Each new row is followed by what is left after taking away its nearest point in the smallest flat space through zero that holds the last named rows.

k_195 (5 x 19):
[[ -4.8  11.6  -8.5 -14.3  26.5 -44.3 -22.2 -23.7  21.1 -35.4  53.4 -63.0
  -69.5  -0.4  -4.8  12.8   3.7  20.7  -8.1]
 [-13.5  11.4  -0.5 -37.3 -12.0 -17.5  16.2   2.4   7.2   3.9 -22.4 -67.3
  -48.2   1.8   5.4  -7.7  10.7   7.5  33.4]
 [-19.4  11.9  -3.3  -4.4 -40.9 -31.2  -7.8 -36.5 -38.3 -13.4  -4.4  23.7
  -23.5  16.5 -47.3   8.6  18.0  67.3  17.9]
 [ 16.5  -1.5 -29.9  -1.8   7.6  -0.4 -17.1  -4.4  26.6  10.6   6.9 -22.6
  -25.0   2.7   8.5  18.1 -15.3  30.8  21.0]
 [ 14.7   4.4   3.9   4.3   9.9  -9.8 -28.1 -10.1   2.0   4.4  23.8  -4.1
   -7.0 -49.8  -8.9 -23.3   7.8 -25.8  34.0]]
New rows:
[-14.4   5.5   8.0 -11.8  29.2   3.3  12.3  26.3  36.0  36.4  13.7 -11.8
  47.5  21.2   8.6  41.5   1.8  -7.0  43.5] -> [-26.3  12.0  19.9 -11.3  22.1 -16.3   7.6   9.9  16.1  18.5  27.5  -2.5
  39.5  18.6 -12.8  36.5  15.4  -0.2  37.3]
[-22.0 -15.2  -6.0   6.9  -6.7   0.6  -0.7  13.4  24.5  28.0  20.8  -2.4
  -3.4  -5.5 -21.0 -14.6  17.3  36.9  12.4] -> [-26.2 -16.5   3.4   7.3  -0.7   3.7   7.5  20.3  23.7  22.9  21.7  -2.6
   4.8  -3.2 -15.1 -18.0  18.5  19.7  -3.5]
[ -2.4 -35.3  48.3   4.3 -27.4 -12.6  -9.9   4.9  18.7  31.4 -36.0 -29.3
  16.2  18.3 -22.1 -27.3 -25.1 -32.6 -40.1] -> [  7.6 -34.3  32.4  11.9 -25.9 -21.5 -32.6 -11.0  23.4  30.4 -18.1 -23.5
   3.1  12.8 -32.9 -17.6 -29.5  -6.1 -27.5]
[-27.6  21.5 -33.3  -5.0  20.6  24.9  19.7  10.7 -18.2  36.4 -23.1   1.2
  28.4 -12.4  -6.2  10.4 -15.5 -13.8 -11.6] -> [-30.1  26.8 -33.2  -5.9  24.9   5.9   6.9  -4.0 -20.1  22.2  -1.2  -7.6
   8.1 -18.1 -17.7  11.4 -10.0  -4.3 -11.4]
[ 13.7 -18.5  -6.5  -1.3   4.3   3.8  11.8  10.3  -1.8 -24.4  37.8 -18.5
  26.3  -2.5  -4.6 -13.1   7.7 -33.5  -8.9] -> [ 13.1 -17.4 -18.7  -5.6 -13.4   4.1  12.7   5.2  -5.7 -14.6  20.7 -15.2
  19.8   8.4 -11.6  -5.0   6.2  -2.6   9.0]

k_133:
[[-10.6  -6.3  -5.9 -21.3  -1.8   1.4  -4.5  23.2 -14.3  -2.3   3.6  26.3
    1.0   7.7 -12.6 -24.3  23.8  19.6   5.2]
 [  4.0 -18.5 -20.5  -6.3   3.9  34.6 -18.2   4.2  32.9 -31.2  48.2 -20.9
  -24.0  30.6  -6.6   8.5  11.9 -17.0  11.4]
 [  4.7  17.5 -36.1   7.5 -25.1  15.8 -17.4   4.6 -27.5  30.5 -14.5  -7.8
  -11.8 -12.9  40.6  32.8  31.9  -3.5 -14.6]
 [  0.9  62.4  21.0 -20.5 -26.9 -33.6 -65.4 -21.8  10.2  -3.0  51.4 -10.4
   23.6  29.2  -9.0  -3.3  15.0 -13.2  -8.7]
 [  0.0  -3.2 -19.6  43.2  40.5  21.4  -3.9 -43.1  -6.3  -7.4  -4.9  26.1
   15.8   8.7 -13.8  -4.2  31.3  30.2  -9.3]]
New rows:
[-27.6  35.8 -13.2   0.5  -0.6  55.3  24.4  16.4 -34.8  10.9  32.8  52.6
 -15.2  -6.0   6.2 -13.8  15.5  20.4  -6.5] -> [-19.9  42.1  11.0   6.3  -1.6  39.8  30.7   1.5 -12.4   5.6  37.2  26.6
 -12.4  -9.5   6.3  -3.1 -22.3  -2.4  -5.5]
[ 22.7 -16.7  -1.4  23.2  27.8  17.6  -3.6 -19.6 -17.7 -13.9  32.8  10.4
  21.4   4.6  -9.8  18.9  -5.5   9.6  12.1] -> [ 20.1 -10.3   5.0   0.7   4.4   3.6  -2.1   5.3 -28.5  -0.6  24.6   7.5
  17.5  -5.3   0.7  18.2 -11.9   3.1  13.2]
[ 33.6   3.8 -40.7  22.5  14.1  -0.5  11.6   3.5 -19.6   8.8  -9.8 -15.8
   1.9  17.4   5.9   9.1 -20.8   6.6  -4.2] -> [ 29.1   8.4 -29.0   4.4   8.4 -12.1   4.5  13.4 -17.0   3.0   2.1 -10.3
   6.3  25.3  -5.8  -5.8 -21.7   7.8   0.4]
[ 10.7  -5.6  35.3 -25.8  -3.0  18.5   4.9 -15.0  13.9   2.7   8.1   1.5
 -41.2  -1.8 -12.4  19.6 -26.1 -12.1  18.9] -> [  7.6   5.0  25.3 -18.6  -0.5  18.8  -3.9 -22.2  -5.1  13.1  -1.0  19.6
 -31.7  -3.5 -10.6  16.0  -2.6   4.9  11.2]

k_75:
[[-45.9   4.4 -47.2  -3.6 -39.3  23.8 -27.4  -0.9 -10.0 -18.2 -20.9  12.5
  -17.7 -18.8   3.0   3.4 -28.5 -14.6 -32.0]
 [-38.7  55.8  -6.7  14.9  -8.3  16.7 -46.2 -11.0 -25.6 -16.9  12.3  10.8
   20.9 -25.9   5.4  12.0  15.2   9.5  -2.5]
 [  6.0  26.5 -41.6  31.9 -58.2 -23.9  17.0  32.7  20.4  -7.1  -1.9 -12.5
   -1.9  -8.8  -7.8  42.3  -5.5  -2.4  10.0]
 [ -8.3  28.6 -15.3  32.5 -36.3  18.6 -14.7  18.0  23.6 -25.0 -42.1  -3.7
   -2.7  -5.3 -37.8  16.2  28.8   6.3  -0.4]
 [  3.1 -17.6 -35.1   4.5  -7.7  38.9  26.8 -19.0  24.8  18.2 -37.8 -18.0
   27.7 -41.9   3.4 -28.7  20.6 -57.9  26.3]]
New rows:
[-53.3  29.8 -12.8  12.3 -15.0 -18.6 -53.3   8.8  -0.4  10.2 -14.9   8.4
  18.6  -0.2 -10.9  -6.2   0.3  17.2   8.9] -> [-26.7  -4.5  -4.9   0.3  -0.4 -29.2 -21.6   8.9  11.6  27.5 -14.1   0.1
  14.7  10.8  -6.2 -18.2  -6.5   6.8  17.6]
[ 39.6   2.1 -12.1 -11.2   2.6  53.3  16.5   3.5  24.2  -3.7 -41.9  14.9
  -1.6  47.1   7.0 -18.5 -33.4 -29.6 -31.9] -> [ 37.1  39.7  -4.4   0.3   5.3  35.9   5.9   3.4   7.7  -2.6  -6.8  15.1
  18.5  38.8  20.3   0.6 -25.3 -15.8 -18.2]
[-16.1 -19.3   1.8 -19.0  45.7  16.9   6.1  10.9  -9.5   5.8  -0.5  13.8
  -2.3  -8.1 -17.0 -10.7  20.4 -53.3 -17.4] -> [-11.8   1.2  -3.2  -4.3  26.0  -5.0   6.9  28.9  -7.8  -0.4  12.4  11.8
  -5.2  -2.3 -20.3  15.7  17.5 -38.2 -15.1]
[  8.3 -24.8   7.1  16.2  17.2   8.9  11.2 -16.3   6.7  14.9  -3.0   1.1
 -15.6  -9.5  43.4  13.9  16.7  18.8 -16.5] -> [  2.6 -14.4   0.1  23.6   5.7  10.6   5.3 -11.7   8.2   8.6  -7.5   1.5
 -16.3 -12.4  38.5  21.1  18.9  21.0 -18.3]

k_571:
[[-30.1  45.9  -1.5  11.4  17.1 -32.8 -76.2  29.5  43.5 -17.0  19.2  -9.2
   25.9  37.3   4.7   8.6  31.9  26.7 -38.7]
 [-23.7  -1.3  15.5  -9.8 -22.9 -25.8  12.6   3.4  -7.4 -22.7  48.4  32.1
   11.3  20.7  33.6 -33.1  11.0  -4.2 -40.5]
 [-10.1  30.1 -21.9 -11.4  25.8 -43.7 -44.2  57.1 -24.7   0.2  12.6  24.3
  -18.8   9.8 -30.6 -26.4   3.0   4.2 -43.7]
 [-48.9 -14.1  62.0 -30.5   8.5 -42.8  -0.4  -3.2   7.0 -18.5  20.6   3.1
   65.2 -20.5  -3.1   1.5  40.9  25.9 -41.6]
 [ 11.1  28.1  59.6  11.2 -29.0 -34.6 -28.5   2.2  14.1 -17.2   4.0   4.8
   44.0 -26.2  20.2  21.6  -2.2  21.3 -39.8]]
New rows:
[-5.7 -1.1  0.1  3.4 -0.5  6.4  4.8  8.5 18.1 37.8 12.1 -6.8  9.8 17.9
  1.3  5.8  8.0 -3.5 40.1] -> [ 0.5  4.4 10.7  0.6 -7.0 -8.5  3.3 18.2  4.7 35.7 15.4  5.4 10.4  6.8
 -0.1  0.1  1.1 -3.4 24.1]
[ -9.5   4.4  -0.6 -35.2 -10.7 -36.4  32.5 -19.1   6.5  -0.8  -6.3   1.1
  -0.6  -3.7  -4.9   2.3  -5.7  21.6   4.0] -> [ -1.8  16.7 -13.7 -24.7 -11.2 -31.8  18.5 -14.2  13.8   0.3  -8.6  -2.1
 -10.1   6.7  -2.2   5.3 -10.4  20.8   7.2]
[ -4.5  -2.1  25.1 -11.6 -32.8   4.1  17.6  -6.2  -7.2 -22.8   1.0  20.2
 -44.5  39.0  -1.8 -16.8   8.3   8.0   0.5] -> [ -2.6   3.2  31.0 -10.9 -19.2   2.4   1.2  -2.9   0.3 -16.8 -17.8   5.6
 -35.1  26.0 -19.5   1.0  11.9  18.3   5.7]
[ -0.5 -53.3 -28.4  -2.5  21.5  -4.2  23.9  32.5   9.8  -3.4 -19.1   3.0
   5.0 -49.2   0.8  -1.4  -0.8   7.1   3.0] -> [  3.6 -34.7 -29.4  13.0   6.1  -6.1   6.9  33.3  26.5 -12.9  -6.6   5.3
   6.6 -30.8  23.9  -0.2  -2.4   8.7  -6.8]

k_185:
[[ 20.7   0.7 -10.3  14.1  41.2  23.3  16.7   7.9 -30.7 -26.1  -5.7  12.7
   43.1   4.0   6.4  69.4 -24.1 -27.0 -46.9]
 [ -4.6   1.8  -9.3 -33.4  12.5  33.1 -29.1 -36.0 -37.0 -39.3  -0.7   5.6
    7.1 -18.8 -12.4 -11.3 -18.4  -0.6  -8.3]
 [ -2.7 -37.8 -23.0 -24.1  18.4   3.6  -0.1 -15.8  -0.1 -18.7 -30.0  -2.7
   -8.4  42.0  -7.4 -37.6 -55.6 -13.1  12.2]
 [ 13.3  -9.8   5.4   4.1  20.9  14.9   4.2  -4.7 -21.0 -10.4 -18.5   1.2
   27.9  29.5  35.9  10.9 -44.3  12.9  20.8]
 [ 27.1  21.2  -1.8  -0.7  29.8  21.2   4.1 -34.7 -15.4  -5.1 -34.1 -17.1
    2.1  -4.6 -22.7  14.7 -46.1  47.2 -14.4]]
New rows:
[-20.7 -12.1 -18.1 -22.1  21.9 -27.2  17.0   3.0 -11.5  15.1   3.4  26.4
  -5.3   5.2  33.5  18.3  28.4   5.2 -16.1] -> [-17.6  -6.8 -18.1 -28.2  23.8 -23.0  12.6 -11.2 -12.9  14.9  -5.3  19.8
 -12.6   1.9  24.2   8.1  18.2  22.5 -12.6]
[  2.3 -36.5   4.6 -21.2  33.2 -16.4 -32.9  29.9 -30.5  31.0  23.9  29.6
 -11.3   2.0 -23.2 -18.5  24.7  20.0 -30.8] -> [ 10.2 -34.0  10.5 -14.0  38.6 -14.5 -28.1  29.3 -33.2  35.3  15.9  26.4
  -4.0  10.5 -11.2 -12.3  11.7  34.2 -21.9]
[ 13.0 -17.8  13.0 -34.8 -24.9 -23.7  -4.0 -30.7   8.9  29.1 -14.5   0.4
   9.2 -31.0   9.3 -23.4  -3.7 -12.0  32.9] -> [ 22.1 -14.8   8.2 -24.8 -10.6 -20.2   7.4 -23.7   4.7  25.5 -16.4   3.3
  20.8 -32.0   4.4   6.6  -6.8 -22.7   8.6]
[-22.9  -5.0  -0.1   7.7 -33.1  -0.8 -22.0 -11.9  -3.3  32.8  -4.8  -5.1
  -5.4 -11.5  -0.7 -11.8  -6.3 -11.9  27.6] -> [-13.8  -3.3  -5.5  13.7 -17.9   4.7 -13.2 -10.4  -8.9  27.4 -10.5  -3.9
   4.3 -10.4  -6.4  11.3 -16.0 -18.0   7.6]
[-26.3 -35.7  -6.3 -21.3 -28.6 -21.0  17.6 -17.2  12.4  26.8  24.7  -2.8
  20.1 -29.4  17.6 -30.5 -13.6   8.5 -29.9] -> [-16.5 -29.4  -4.2 -14.3 -17.8 -14.6  22.9 -18.8   5.0  25.4  18.8  -3.9
  30.6 -28.8  21.2 -12.4 -23.9  16.2 -36.5]
[ 30.7  14.5   1.1 -34.2  36.5 -30.1   7.2  27.1 -25.0  35.8  11.0  16.9
 -16.1   3.0  35.0 -35.3  27.7  12.8 -19.2] -> [ 32.7  12.6  -4.7 -39.4  44.6 -23.9   6.1  20.6 -31.0  27.3   6.3  17.3
 -14.4   3.2  28.0 -33.2  17.9   9.7 -27.3]
